The rows of a group lie close to one hidden flat surface of 9 dimensions, which may be shifted away from zero. Surfaces can cross.
In the rows, 128 means zero.
Some rows, each with its group after it:
[168 150 127 127 176 143 163 116 101 112 123 138 153 143 141 101 123 119
 150 130]	S
[120 126 137 134  87  94 123 170 105 161 100 120 116 112 160 117 126 160
 147 133]	Y
[184 168 122 120 183 134 138 114  98  83 111  66 134 192 123 133 133  96
 104 114]	Y
[108  80 122 139 110  91 136 106 121 142 116 148 146 112 119 156 181 143
 110 107]	M
[150 185 140  91 133 167 143 111 181 122  94 179 113 129 104  93 142 103
 142 122]	M
[ 69  96 123 127 115 138 122 124 154 146 156 142 155 118 161 116 137 150
 122 140]	M
[117  99 118 143 121 128 137 110 145 131 110 122 159 125 142 111 136 163
 108 119]	S
[170 130 127 129 134 127 164 110 168 135 116 151 106  97 134 122 121 140
 132 129]	Y
[129 146 133 125 171 176 115 115 116 101 140 108 144 141 128  98  62 118
 131 116]	M
[106 129 116 115 125 130 161 117 179 149 149 129 146 127 159 129 171 157
 117 123]	R
[134  98 107 128 126 147 137 137 126 147 180 158 127 104 152 128  79 130
 146 141]	Y
[ 90  74 126 128 149 150 102  91  84 113 142 158 161 115 136 117  87 104
 124 102]	R
[113 182 131 143 188 171 108 170  91  94 139  89 160 200 147  78  67 149
 139 138]	M
[192 109 141 135 180 184 174 132 124 135 143  99 145 157 172 131 103 125
 130 100]	R
[160 149 150 113 115 128 108 157 135 123 128  85  84 149 160 125 119  98
 128 176]	Y
[118 109 121 118 132 187 130 150 124 142 179  93 165 165 196 106  97 131
 128 139]	Y
[ 74 149 148 131 112 122  47 153 114  97 104  50 111 179 114 128 122 117
  95 133]	M
[171 116 142 146  87 105 118 148 122 129  97  71 105 118 131 129 121 133
 124 151]	S
[139 122  96 146 153 126 122 109 142  99 134 119 141 177  82 171 152 128
  73  99]	Y
[134 139 106 120 112 103 120 137 102 125 142 102 124 125 131 130 119 127
 133 141]	Y
[104  99 103 152 101  94  98 128 107 126 123 155 125 111 102 137 108 146
 115 124]	S
[ 84 121 107 140 122 134 118 101 144 119 148  76 166 103 133  97  83 165
 116 123]	M
[136 102 159 129 118 118 122 111 126 125  88 118 116 105 155 111 124 115
 125 137]	R
[ 87 121 152 151 123 104  98 169 108 130 106  88 132 169 157 126 145 163
 117 144]	M
[ 98 123  97 117  72 135  91 140 149 125 187  94 142 133 121 124 124 125
 116 176]	M
[106 132 124 127 110 100 126 116 131 125  94 120 138 132 118 122 163 143
 117 113]	R
[182 158 150 124 158 128 146 144 132 122  90 158  90 139 130 123 128 121
 142 128]	Y
[115 143  99 114 184 148 164  91 107 102 154 144 199 159 143 102 152 125
 129 118]	S
[149 186 126 123 107  93 127 142 115 113 100  91 118 152  84 135 171 125
 130 143]	S
[109 178 141 106 128 116 138 123 129 125 122 141 118 123  92 134 172 109
 151 128]	S
[114 105 135 151 102 124 119 151  86 160 124 142 126  83 105 144  85 149
 150  90]	R
[152 164  71 124 116 114 127 121  93  99 150 117 161 140  81 109 115 120
 136 154]	R
[ 84 120 118 112 103 107  91  94 118  98 106 146 146 120 127  90 139 105
 117 155]	R
[103 150 129 115 128  75 138  99 113 112 102 112 144 131 141 114 190 126
 126 148]	S
[120  91 156 127 148 139 125 111 126 129 108 120 133 139 165 126 135 120
 112 106]	R
[ 99 185 128 121 136 123  68 191  77 105 145 132 110 187 112 119  98 105
 144 177]	M
[169 117 153 151 129 120 106 172  96 128  76 147  92 147 153 110  98 132
 138 149]	S
[115 141 114 123 114 137 122 111 141 111 104 115 169 151 127  86 151 137
 114 133]	R
[ 85 177 113  98  84 100 125 149 169 145 131 157 115 122 140 103 166 153
 138 172]	Y
[134  84 127 130  98 133 123 112 180 138 146  83 114 105 158 135 124 133
 100 139]	Y
[146 127 144 141 134 160 125 138 125 131 119 123 116 130  86 152 113 127
 125  88]	S
[ 87 128 153 112 105 183  96 156 165 149 163 114 117 142 106 157 135 110
 125 122]	S
[113  94 114 139 128 124 130 120 110 134 159 129 144  97 143 128  98 139
 137 138]	M
[166  96 147 122 123 152 149 121 125 151 168 137 103  55 144 126  61 102
 175 148]	S
[104 161  94 118 115 102 146 127 151 142 138 196 129 105 110 113 140 161
 147 136]	Y
[ 59  92 157 113  78 142  64 168 137 152 148 131 110 131 167 122 125 116
 127 166]	R
[ 78 144  90 107 103  80 112 119 133 125 164 148 126 126 111 150 167 124
 118 152]	R
[ 86  93 132 132  77 101  95 127 138 145 146 116 101  62 142 124  93 134
 134 157]	M

New rows, each followed by its group:
[122 128 120 144 109 137 104 142  94 116 116  89 161 163 102 126 122 134
 112 108]	R
[160 162 117 124 158 163 143 137 113 103 119 125 164 183 129  97 131 121
 126 131]	R
[142 108  69 147 113  87 156 115  90 125 161 145 167 117  94 160 158 144
 126 134]	M
[147 124 121 139 171 136 146 145  92 134 141 112 134 166 122 171 136 132
 118  77]	R
[134 148 127 124 139 127 118 134  97 115 110 145 131 155 120 117 131 113
 132 130]	R
[134 110 111 125 159 162 133  97 188 111 163 140 126 148 123 142 132 106
  94 129]	Y
[139 143  95 102 134  97 151  93 146 110 154 142 128 120 143 123 157 105
 123 168]	R
[ 91  93  87 130 135 163 139  77 124 119 150 134 215 121 118  97 113 150
 109  84]	R
[144 132 131 146  88 127 101 156 133 137 116 101 105 123  82 153 115 137
 126 121]	S
[174 125 145 148 177 138 145 144  77 131 107 104 127 162 119 164 119 130
 124  68]	R
[ 93  87 103 119  87 143 131 132 157 158 204 159 148  90 161 117 115 140
 144 178]	M
[ 83 116 127 150 117  87 129 100 136 127  90  97 156 107 123 124 156 178
 105  98]	M
[ 69  63 173 114 115 146 100 132 150 159 140 146 102 103 194 131 124 115
 130 132]	R
[171 148 110 144 112 121 142 145 135 131 107 144 132 121 128  93 109 159
 142 154]	S
[107 114  94 144 136 135 104 128  89 110 179  83 160 132 124 122  69 133
 125 142]	M
[108 118 130 132 112 120 109 115 133 123 118 102 128 108 118 128 116 132
 119 122]	M
[103 167  89 130 124 121 146 135 137 128 153 153 172 142 121  99 147 170
 139 153]	M
[152 153 145 121 155 121 165 117 117 133 103 171 119  94 125 112 129 124
 164 125]	S
[154 113  93 151 134 111 153 145  86 123 149 125 174 174 123 152 168 148
 119 140]	M
[128  98 132 124 124 149 124 125 141 129 113 128 148 181 134 147 192 119
  94 112]	M
[175 118 118 127  99 169 141 141 153 133 164  96 149 145 146 116 132 123
 125 165]	M
[176 104 176 131 170 176 152 124 125 139 103 161 111 106 168 109  89 110
 158 114]	M
[104  79 138 118 117 127 138  95 179 142 130 100 139 118 185 125 167 134
  96 125]	R
[ 80  98 120 150 112  92 102 163  87 142 162 137 137 132 154 144 128 150
 134 166]	M
[152 158  93 113 121 145 129 144 135 115 174 102 135 159 134 119 117 122
 125 166]	Y
[ 94 107 142 138 135 141 134 113 155 135 119 116 152 110 158 101 116 158
 122 115]	M
[122 158 136 146 146  98  79 160  58  98 115 101 105 141 103 128  72 117
 143 141]	M
[163 126 139 135 120  86 150 105 105 126 104 111 114  79 111 136 126 120
 147 126]	S
[146 127 124 129 149 151 149 105 119 126 145 114 144 112  90 150 116 111
 135  93]	S
[ 77  99 152 146 140 130 123 131 131 140 113 113 149 130 169 112 130 164
 119 119]	M
[131 134 123 128  87  80 112  94 133 117  87 109 105  81  77 142 133 123
 115 113]	M
[127 109 105 124 134 133 121 109 148 116 161 113 127 137 126 149 122 112
 100 131]	Y
[ 98 120 102 142 141 136 127 102 122 111 145  98 173 127 119 113 101 151
 111 107]	M
[ 99 111 133 137  70 108 105 153 150 143 139  82 124 115 154 121 127 159
 123 171]	M
[142  94 146 117  66 152 124 155 180 157 152 113 115 106 172 118 131 127
 136 186]	M
[219 123 151 130 146 152 170 114 137 122 108  93 125 121 173  98 102 113
 140 149]	R
[110 168 116 133 119 145 151 163 138 160 124 157 154 140 109 119 147 182
 150  96]	R
[115 148 137 106 130  98  95 136  95 111 122  99  89 149 141 138 132  91
 122 145]	Y
[138  97 110 145 119  82 114 139  63 129 154 146 116 108 110 166 112 115
 141 149]	M
[100 162 117 116 102 134 115 139 143 134 152 132 125 129  77 141 144 127
 133 134]	S
[152 100 183 145 167 129 118 134  88 118  69 117 106 149 151 140 123 106
 125  97]	S
[168 130 156 144 114 100 111 178 105 123  71 134  96 149 181  92 114 138
 139 184]	S
[  4 112 145 119 121  95  80 119 136 138 122 193 117  98 137 123 142 142
 127 118]	M
[133  66 111 140 118 122 151 105 120 146 179 134 144  50 151 129  78 141
 144 141]	M
[ 88  71 135 116 120 127 108  65 129 106 103 133 161  98 150  92 124 114
 106 125]	R
[ 76 139 109 129 151 150 111 143 114 113 159 130 172 185 136 117 139 142
 114 131]	M
[122 142 127  93 113 105 121 125 132 135 158 139  85  80 158 118  94  95
 158 176]	Y
[110 162 128 115 138 106 143 116 137 127  95 143 124 132 139 113 161 139
 129 116]	Y
[111 136 105 144 133 128 115 132 107 110 157  90 153 128 127 107  81 147
 131 142]	M
[121 141 141 139 120  85 127 126 117 125  65 105 123 145 109 143 177 144
 108  90]	R
[119  87 121 129 111  87 140  90 145 137 131  94 118  90 143 158 157 132
 104 119]	R
[102 143 113 134 162 126 110 109  85 104 141 133 140 119  98 119  74 124
 138 112]	M
[141 169 115 120 132 123 151 115 129 115  94 150 150 137 115  92 148 138
 137 131]	R
[149 121 137 137 131 170 163 130 165 139 126 101 157 128 169  88 117 160
 133 133]	M
[193 174  96 134 139 171 150 150 117 112 154 112 155 165  82 121 100 133
 142 134]	S
[116 103 138 145 140 139 127 123 129 124 110  90 160 160 149 129 151 150
 100 106]	M
[101 130 125 136  98 106 113 136 139 131 122 108 127 115 129 117 126 150
 126 145]	M
[ 18 136 103 110 111 114  79  87 144 113 147 143 138  89  93 111  98 130
 113 112]	M
[105  89 177 141 133 143  88 144 116 133  99 113 108 154 137 156 130 114
 110  99]	S
[113 109 118 152 107  88 138 164 102 149 148 150 146 134 151 140 161 165
 142 169]	M
[182 170 102 134 135 125 166 133 119 116 104  83 161 163 124 110 142 157
 123 116]	Y
[102  91 119 131 107  96 141  98 152 151 125 107 131  94 140 154 160 151
 104  96]	R
[161 125 141 142 127 143 108 184 125 136 128 138  94 171 135 145 113 123
 128 149]	Y
[190 155 130 130 116 139 138 152 131 122 112 110 121 152 118 121 141 120
 134 152]	M
[119 141 147 125  80  88 114 153 141 144 106 146  88  93 138 118 136 134
 151 174]	S
[176 120  93 137 130 156 129 123 139 106 172  78 142 160 117 143 107 120
 101 140]	Y
[109 122 132 123 160 130 150 116 123 147 128 186 133 107 138 129 126 135
 146  97]	R
[107 132 128 124 112 114 123 123 137 132 100 120 137 137 130 126 165 143
 114 117]	R
[123 117 134 137 135 177  97 153 122 114 158  59 146 171 162 108  81 127
 112 147]	M
[141 131 135 136 164 134 128 113 157 106  98 126 118 170 116 146 159 123
  86 101]	Y
[132 124 125 131 149 156 113 134  82 113 125 136 152 153 119 111  96 117
 133 113]	R
